There are 10 hidden switches. A switch that is on adds its own fixed numbers to the row, and there is some noise. The rows also spread widely along 10 directions, which tell nothing about the answers.
(in the rows, 128 means zero)
Known rows, each followed by its switches (1 for on, 0 for off):
[125 173 107  93 110 142 119 142 113 148 120 115 158 125 117 136 130 122
 154 112 152 123 121 152 129 129 127 110  98 128 143 127]	0 0 0 1 0 1 1 1 1 1
[113 177  37 116 118 109 131  90 121 148  87 137 175  82 162  94 129  93
  86 155 175 141  93  95 191 133  86 151 129 132 154 101]	0 1 0 1 1 0 1 0 1 1
[116 129 116 146 137 113 104 117 119 160 116 141 171 106 153 154 121 127
 167 144 147 142 123 149 148 140  95 117 147 132 115 138]	0 1 0 0 0 0 1 0 0 0
[129 213  64  61  88 106  99  63 106 183  87 168 171 107 112 158 130 113
 109 183 174 150 117 130 155 145 179 157 113 140 186 122]	1 0 0 0 0 0 1 1 1 0
[114 126 139 111 111 148 149 108 104 159  84 135 150 140 151 113  87 118
 145 162 207 107 155 148 121 142 184 100 147 153 178 150]	1 1 0 0 1 1 1 0 0 1
[161 166  82 142 128  74 111 151 127 167 139 151 126  72 113 140 124 120
 120 142  88 136  93 122 153 153 107 152 121 117 132  71]	1 0 1 0 0 1 1 1 0 0
[127  88 146 155 161 135 125 139 143 167 101 160 173 109 114 116 109  88
 175 119 141 123 127 134 167 130 115  93 144  95 107 114]	0 0 0 1 0 1 1 1 1 0
[128 164  93 115 166  94 107 115 153 120  77 150 161 104 144 107 124 102
 120 135 178 139 151 149 135 174 149  88 127 160 131 153]	0 1 0 0 0 0 1 0 0 1
[135 199 113 108  91 111  89 162 135 117 135 117 129 144 125 132 135 148
 142 126 129 104 143 156  97 122 157 130  93 139 137 147]	1 0 0 0 0 0 0 0 0 1
[115 140 103 147  64 111 138 108  94 173 150 122 135 111 129 149 115 123
 127 164 113 127 107  96 165 101 107 171 126 101 164  94]	1 1 0 0 0 0 1 0 0 0
[120 212  68 186 136 101  82 138 125 140  73 134 185 121 180  95 119 135
 157 151 120 118  87 185 135 114  74 133 131 166  95 175]	0 1 0 0 0 1 1 1 0 1
[122 162 120 126 111 121 123 160 125 101 155  72 143 130 135 126 141 110
 152  86 133 114 127 119 132 119  99 110  95 108 124 106]	0 1 0 0 0 0 1 0 0 1
[111 151 114 106 110 124 130 102 139 142 125 146 174 115 121 135 124  88
 131 137 181 130 151  93 170 110 152 112 114  95 160 107]	0 1 0 1 0 0 1 0 1 0
[142  97 136 163 135  95 124 146 112 152  85 119 117 106 113 103 113 102
 148 110  63 141 119 167 162 162  75 139 115 104  99 133]	1 1 0 0 0 0 0 1 0 1
[147 108 131 220 161  88 119 170 174 109  85 164 128 103 121  50 111  72
 123 118  95 113 150 138 144 141 150 110 140 134 113 132]	0 0 0 0 1 0 1 1 0 0
[113  93  90 111 116 150 176 121 118 106 101 100 107 103 132 117 104 116
  80 135 147 131 145 131 146 163 112  83 116 176 177 155]	0 0 0 1 0 1 0 0 0 0
[138 222  83 138 109 129  88 153 124 142  93 127 162 134 172 105 119 147
 146 159 149  97 103 182  91 128 164 138 140 192 148 164]	1 0 0 0 1 0 1 1 0 0
[122 189  77 129  85 102 103 118 117 124 128 115 152 112 139 132 137 116
 127 137 127 139 132 145 154 130 110 150  91 135 154 132]	0 1 0 0 1 0 1 0 1 0
[132 171 123 123 115 124  96 158 135 116 145 124 142 128 125 143 132 129
 161 125 139 128 145 155 114 137 150 111 105 131 136 144]	0 0 1 0 0 0 1 0 1 0
[133 132 127 131 137 119 112 162 147 128 171 117 152 110 125 146 137 118
 157 104 141 120 127 103 135 126 114 107 127 106 117  83]	0 0 0 0 0 0 1 0 0 0
[110 148  81 141 123 111 131 142 185  96 147 154 159  88 139 127 118 101
 114 152 184  87 168  83 159 119 163  80 120 144 162 111]	1 0 0 1 0 1 1 0 0 0
[146  69 186  66 161 151 185 115  97 156  88  86 129 135  89  92 105  57
 142  87 164 137 123  95 153 173 132  86 130  68 146  80]	1 1 0 0 0 0 1 0 0 1
[137 160 150 110 113 108 101 150 151 115 125 129 141 141 102 105 154  85
 147  90 135 122 164 122 136 125 168 111  87 105 138 127]	0 0 0 0 1 0 1 0 0 1
[100 180 111  20  88 175 140 153 113  57 161  30 141 134 147 174 137 136
 143  90 212 102 169 136 108 152 152  68  72 152 166 144]	1 1 1 0 0 0 0 0 0 1
[145 100 153  84 137 121 156 134 133 146 126 118 132 117  91 101 125  67
 131  93 152 120 138  77 160 148 144 102 110  77 147  60]	1 0 0 0 1 1 1 0 0 1
[115 128 168 133 111 164 137 155 144 102 135 110 143 173 111  99 113  96
 159 111 167 102 169 116 112  87 182  90 119  98 137 131]	0 0 0 0 0 0 0 0 1 0
[144  50 141 137 123 101 164 136 127 146 152 119 107  81  71 118 114  65
 127 104  90 139 139  81 203 157  96 130  98  56 144  42]	1 0 0 0 1 1 1 0 1 0

New rows. What belongs after each?
[106 158  94 162 100  72  90 121 149 132 142 163 157  95 137 150 133 116
 143 145 137 125 168 130 166 122 126 135 103 129 134 124]	0 1 0 0 1 1 1 0 0 1
[114 129 151 143  38 148 142 138  87 148 113 125  87 160 104 112 115 126
 118 139 103 124 148 137 117  91 170 150 108 118 180 179]	0 0 1 1 0 0 0 0 0 1
[143  80 145  80 113 131 153 134 111 156 129 110 110  96 100 141 126  98
 128 104 133 132 135 115 158 175 132 110 112 111 172  97]	1 0 0 1 1 0 1 0 0 0
[110 104 105 155 122  96 128 109 166 111 114 155 144  98 104 116 115  80
 121 150 120 129 171 107 199 132 122 114  94 106 132 127]	1 0 0 0 0 1 0 0 1 0
[129 191 114 145 123 118  97 174 146 115 123 117 163 117 153 118 131 119
 161 114 119 102 118 144 136 109 113 117 114 115 104 133]	1 1 1 1 0 0 0 1 0 0
[117 101 180 184 125 106 108 114 149 171  59 210 153 143 124  81 104  82
 162 151 154 117 184 147 145 116 202 112 149 109 137 174]	0 1 0 1 1 0 1 0 0 1
[151  50 175 156 165 104 125 160 138 139  96 142 102 109  99  97 115  94
 149  91 104 141 163 164 138 197 136  93 132 117 121 135]	0 0 0 0 1 0 1 0 0 1
[124 130 124  83 156 135 125 167 144  77 149  78 143  88 141 162 135 116
 151  76 164 125 158 151 135 188 109  47  95 150 132 141]	0 1 1 1 0 0 1 0 0 0
[117 109 132 123 137 146 166  78 102 195 104 146 179 128 126 103 100  71
 133 155 196 142  98  50 172  97 133 136 177  59 148  53]	0 1 0 0 0 0 1 0 1 0
[156  95 123 116 169 127 142 139 107 212 111 153 134  98 123 117  86 133
 143 151 174 135  90 122 119 174 131 132 190 106 137  53]	1 0 0 0 0 0 1 0 1 1
[117 151 107 119 123 141 138 129 125 157 108 140 176 113 139 114 105 101
 148 143 192 105 128 110 154 114 155 117 139 101 148  95]	1 1 0 1 0 0 1 1 1 1
[117  95 122 144 120 140 163 183 126  80 148  73  94 108 135 120 104 132
 125  92 125 107 162 155 122 151  98  75 102 149 138 140]	0 1 0 1 0 1 0 0 0 1
[126 162  93 116  74  95 132  55  93 195  46 169 132 123  95  81 138  59
  77 164  85 176  87  93 205 114 100 177  91 100 172 158]	0 0 1 1 0 1 1 0 0 1
[100 138 138 201 103 134 100 158 138 131 112 153 166 138 158 115  95 132
 192 144 168  94 178 184 115 101 183 115 143 138 129 171]	0 1 0 0 1 0 1 1 1 1
[120 105 114 133 109  99 127 146 127 147 160 131 123  77 118 155 143 113
 126 106 107 147 129  92 183 135  72 139 109  75 116  81]	0 1 1 1 0 0 0 0 0 1
[159 200 114 157 129 110  91 121 103 244  80 196 158 151 148 102  98 162
 149 196 129 127  57 154  93  94 129 178 195 127 116 113]	1 0 0 0 0 1 0 0 0 0
[143 150 114 105 146  96 102 108 153 112  67 136 145 119 110  87 153  68
 105 107 111 155 137 134 170 163 110 114  91 129 117 149]	0 0 0 0 1 0 0 0 0 0
[ 96  99 153 153  63 156 171 132 116 107  96 134  95 150 111  94  83 104
 115 149 164 111 208 142 122 112 215 104 114 125 192 188]	0 1 1 1 0 0 0 0 1 1
[135 173  87 113 127 104 122  92 123 199  96 183 181  88 126 109 131  72
 110 152 167 150  94  71 191 114 134 165 146  69 144  50]	0 1 1 1 1 0 1 1 1 0
[135 181 116 149 107 103 102 112 116 171  96 157 151 140 143 101 126 120
 129 151 127 137 107 130 130 102 127 167 144 114 128 119]	0 1 0 0 1 0 0 0 0 0
[147 147 124 120  92 100 149  77  89 198  47 169 105 140  93  76 107  82
  79 159 115 158 116 122 141 135 169 161 126 110 184 140]	0 1 0 1 0 0 1 0 0 1
[109 132 133  91  92 131 116 153 126 104 149  92 144 113 124 170 129 126
 162  95 161 107 185 151 142 144 152 105  89 122 140 127]	1 1 0 0 1 0 0 1 0 1
[153 128 145 101 164 127 137 148 147 158 143 144 141 123 108 132 117 117
 138 113 174 125 132  96 110 132 146  94 154  96 119  56]	0 0 0 0 0 1 0 0 0 0
[138 153  96  48 118 131 141 100 117 168 115 123 159  95 122 128 145  85
 102 125 168 136  90  65 178 148 114 136 122 104 167  65]	1 0 0 1 1 0 1 0 0 0
[103 117  69 123 131  72 109  57 139 150  87 170 172  59 134 158 126  87
 113 174 149 159 147 111 227 175 103 127 117 131 145 135]	1 1 0 0 0 0 1 0 0 0
[128 150 106 131  96 139 147 146 106 163 124 116 135 123 139 107 110 127
 130 143 137 104  92 109 135 107 111 134 130 128 158 110]	1 0 0 1 0 1 1 0 0 1
[100 158  97 101 107 129  78 145 121 114 134 108 168  93 170 208 120 173
 195 127 184 101 180 231 122 185 137  81 102 202 141 190]	1 1 0 0 1 1 1 1 0 1
[134 212 129 143  92 115  93 135 137 137 108 144 165 161 114 101 140  93
 146 129 118 113 123 125 121  77 173 140 107 106 134 143]	0 0 0 0 0 0 1 1 0 0
[142 140 125 150 127 100  93 135 128 130  92 132 124 122 117 121 130 121
 144 126  87 147 135 188 127 167 117 117 103 160 128 188]	0 0 0 0 0 0 1 0 0 0
[111 211  52  87  78 114 120 136 118 119 157 112 132  94 152 160 143 150
  91 134 165 128 129 110 132 123 123 138 101 143 163 113]	0 1 1 1 0 0 0 0 0 1
[126  78  56 157 173 131 176 176 161 107 148 126 124  38 160 115  97 124
  73 126 178 103 130  92 151 167 102  84 172 163 142  47]	0 0 0 1 1 1 0 1 0 0
[142 164 106 198 149  95 106 148 133 156  91 157 136 126 160  83 101 141
 129 157 119 127 105 158 104 123 117 139 169 147 108 132]	0 1 0 0 0 0 0 0 0 0
[119  47 125 164 181 123 138 125 167 141  97 186 152  79 127 123  88  98
 141 150 176 128 178 142 167 174 143  61 156 144 134 139]	0 0 0 1 0 1 1 0 1 0
[133 110 142  76 132 119 119 138 145 123 153 134 132 101 104 181 121 124
 153 121 178 123 184 142 124 184 186  74 114 140 162 117]	1 0 0 0 0 0 1 0 0 0
[125  80 143  75 126 134 152  93 111 147 119 102 149 109  91 135 142  57
 131  90 129 157 129  86 200 154  86 106  95  84 141  92]	0 0 0 0 1 1 1 0 0 0
[108 155 122 115  93 121 106 120 128 139 146 135 161 114 131 173 136 124
 156 129 151 125 157 131 148 118 135 111 105 123 148 141]	0 1 0 1 0 0 1 0 0 0
[124 162 131  90  90 133  90 131 116 167 138 147 168 105 125 179 154 119
 165 118 150 133 137 133 151 125 149 125 110 110 145 126]	0 0 1 1 1 0 1 1 0 0
[121 138 141  87 111 143 154 158 144  83 136  92 125 130  99 126 124  94
 128  72 158 105 189 126 125 127 166  70  80 110 148 115]	0 1 0 1 0 1 0 1 0 1
[145 194 111  79 135 108 126 101 137 150  80 151 157 126 118 106 119  90
 118 141 171 126 135 128 133 144 168  96 110 135 163 127]	1 1 0 1 0 1 1 0 0 0
[143 220 107 135  89 112  61 188 104 160 139 121 147 118 151 155 135 174
 189 113 113 121 110 217  96 132 118 155 107 136 116 144]	0 1 1 1 1 0 1 1 1 1
[140 173 130 100 123 131 111 166 127 115 153  88 144 130 131 133 127 129
 165  91 158 119 142 160  98 145 144 103 104 125 137 103]	0 1 0 0 1 0 1 0 1 0
[116 115 130 200 114  90  91 131 148 167  94 195 147 115 125 107 123 102
 147 153 106 129 142 136 163 112 129 138 132 115 121 163]	0 0 0 1 0 0 1 0 0 1
[131 157 133  84 104 147 100  99  69 206  65 109 166 156 134 124 139 128
 166 136 114 151  58 154 150 125  66 163 129 111 113 155]	1 0 0 0 0 0 0 0 0 1
[115 133 145 155 102 123 128 127 121 153 122 145 147 129 118 122 112  97
 160 136 129 131 142 130 158 104 129 115 108  90 140 133]	0 1 1 1 0 1 1 0 1 0
[ 94 106  95 140  86 152 164 101 113 132 137 109 155 116 125 122 114  88
 113 153 165 128 124  64 183  97 119 132 127 104 170  99]	0 0 0 0 0 0 1 0 1 0
[115 147 158 112  88 177 145 138 103 147 129  92 156 169 125 114 124 106
 162 113 144 107 111 110 128  74 129 104 114 108 153 139]	0 0 0 1 0 1 1 0 0 0
[143  78 163 190 147 126 150 174 128 162 130 129 130 117 124  91  87 103
 171 119 113 108 120 127 143 126 116 114 153  75 118  82]	1 1 0 1 0 0 1 0 1 0
[136 166 125 120 128 120 113 119 103 185 115 146 168 117 135 140 121 110
 157 138 154 141  99 120 133 121 134 139 153  97 126  97]	0 1 1 0 0 0 1 1 0 0
[150 131 116 102 142 114 147 122 123 135  95 107 132 115 106  90 126  74
 107 114 118 137 100  98 159 160 109 119 113 110 144  97]	1 0 0 0 0 0 1 0 0 0
[133 158 146  89 112 123  91 102 104 176  90 136 170 139 116 136 144  89
 173 134 121 149  98 130 166 128 112 134 107  97 125 151]	1 0 1 0 0 0 1 0 0 0
[ 82 125 115 208  57 119 141  88 124 159 112 174 155 129 140 109 107  92
 114 188 140 116 151  77 184  53 153 156 141 102 173 148]	0 1 0 1 0 0 1 0 0 0
[102  89 106 112 155 131 157  88 146 142  78 176 160  90 128 114  92  85
 107 160 230 136 183 108 167 167 185  78 153 133 174 128]	0 1 0 1 0 0 1 0 1 1
[145  45 166 158 174 117 122 141 127 199 119 167 145  94 110 140  91 116
 185 141 133 140 123 142 151 173 117 113 175  90 111  88]	1 0 0 0 0 0 1 0 1 0
[137 105 155  87  97 116 132 114 130 161 130 154 122 113  76 138 147  83
 113 103 126 148 152  82 166 132 152 131 104  71 153  81]	0 0 0 1 1 0 0 0 0 0
[139 173 132 152  70 107  70 137 103 191  99 189 113 132 111 158 125 159
 149 162  83 145 137 204 105 125 170 164 122 143 145 190]	0 0 1 1 0 0 0 1 0 0
[116  53 176 109 146 150 142 160 142 109 143 106 142 115  82 145 121  80
 178  72 160 122 191 128 153 161 158  64 107  80 122 104]	0 0 0 0 0 0 1 1 1 1
[135 113 152  78 117 149 144 148  96 109 140  61 101 128 112 158 120 133
 142  83 130 140 150 169 106 174 118  86  97 137 143 135]	0 1 0 0 0 0 0 0 0 0
[103 142 115 110  85 148 121 119 105 151 123 116 160 129 134 137 142 113
 142 129 145 127 117 112 158 107 108 128 111 118 151 144]	0 0 0 1 0 0 1 0 0 1
[132 197  59 160 143 112 100 178 134 112  80 108 146 104 187  93 112 158
 131 136 125 100 100 199 111 152  91 117 131 193 109 170]	1 1 0 1 0 0 0 1 0 1
[123 169 106 155 122  97  81 142 153 130 117 154 172 102 137 117 153  94
 140 123 118 129 125 110 172 106 114 142 122 105  97 116]	0 0 1 0 1 0 0 1 0 0
[140 152 104 102 121 100 115 135 134 142 129 135 139  89 133 139 127 115
 125 126 146 127 137 130 152 164 134 117 112 134 153 104]	1 1 0 1 1 0 1 0 0 0
[106 124 113 145 109 111 123 137 149 114 122 142 140 104 141 117 129 107
 120 120 153 118 172 116 159 125 134 116 117 121 136 126]	0 1 0 1 1 0 0 0 0 1
[133 150  93  83 135 129 129 119 116 145 110 136 129 104 133 150 111 141
 110 147 171 147 130 148 116 170 133 101 136 167 155 136]	0 0 1 0 0 1 0 0 0 0
[120 117 120 118 145 130 135 127 138 117 113 128 152  99 119 134 120  80
 132 119 156 131 148 119 164 151 135  80 119 130 137 129]	0 0 1 0 0 1 1 1 0 0
[148 189 104 101 124  95 101 128 115 157 126 135 146 108 114 159 133 128
 138 124 132 145 124 154 121 154 144 130 116 130 141 106]	0 1 0 0 0 0 1 1 0 0
[140 167 119  71 107 110  87 153 141 137 162 133 138 102 111 196 146 148
 159 115 145 122 158 158 120 167 156 101  92 145 155 129]	1 0 0 1 0 0 1 0 0 0
[142 187 123 100 107 125 134 114 121 146  89 130 148 144 118  78 126  80
 113 127 153 131 124 118 135 117 165 130 108 107 164 115]	0 1 0 1 1 0 1 0 1 0
[142 187  76 132  72  80 118  89 107 190  90 173 128 111 109 105 133  99
  84 179  85 145  85  92 172 109 122 192 109 113 178 115]	1 0 0 1 0 0 1 0 0 0
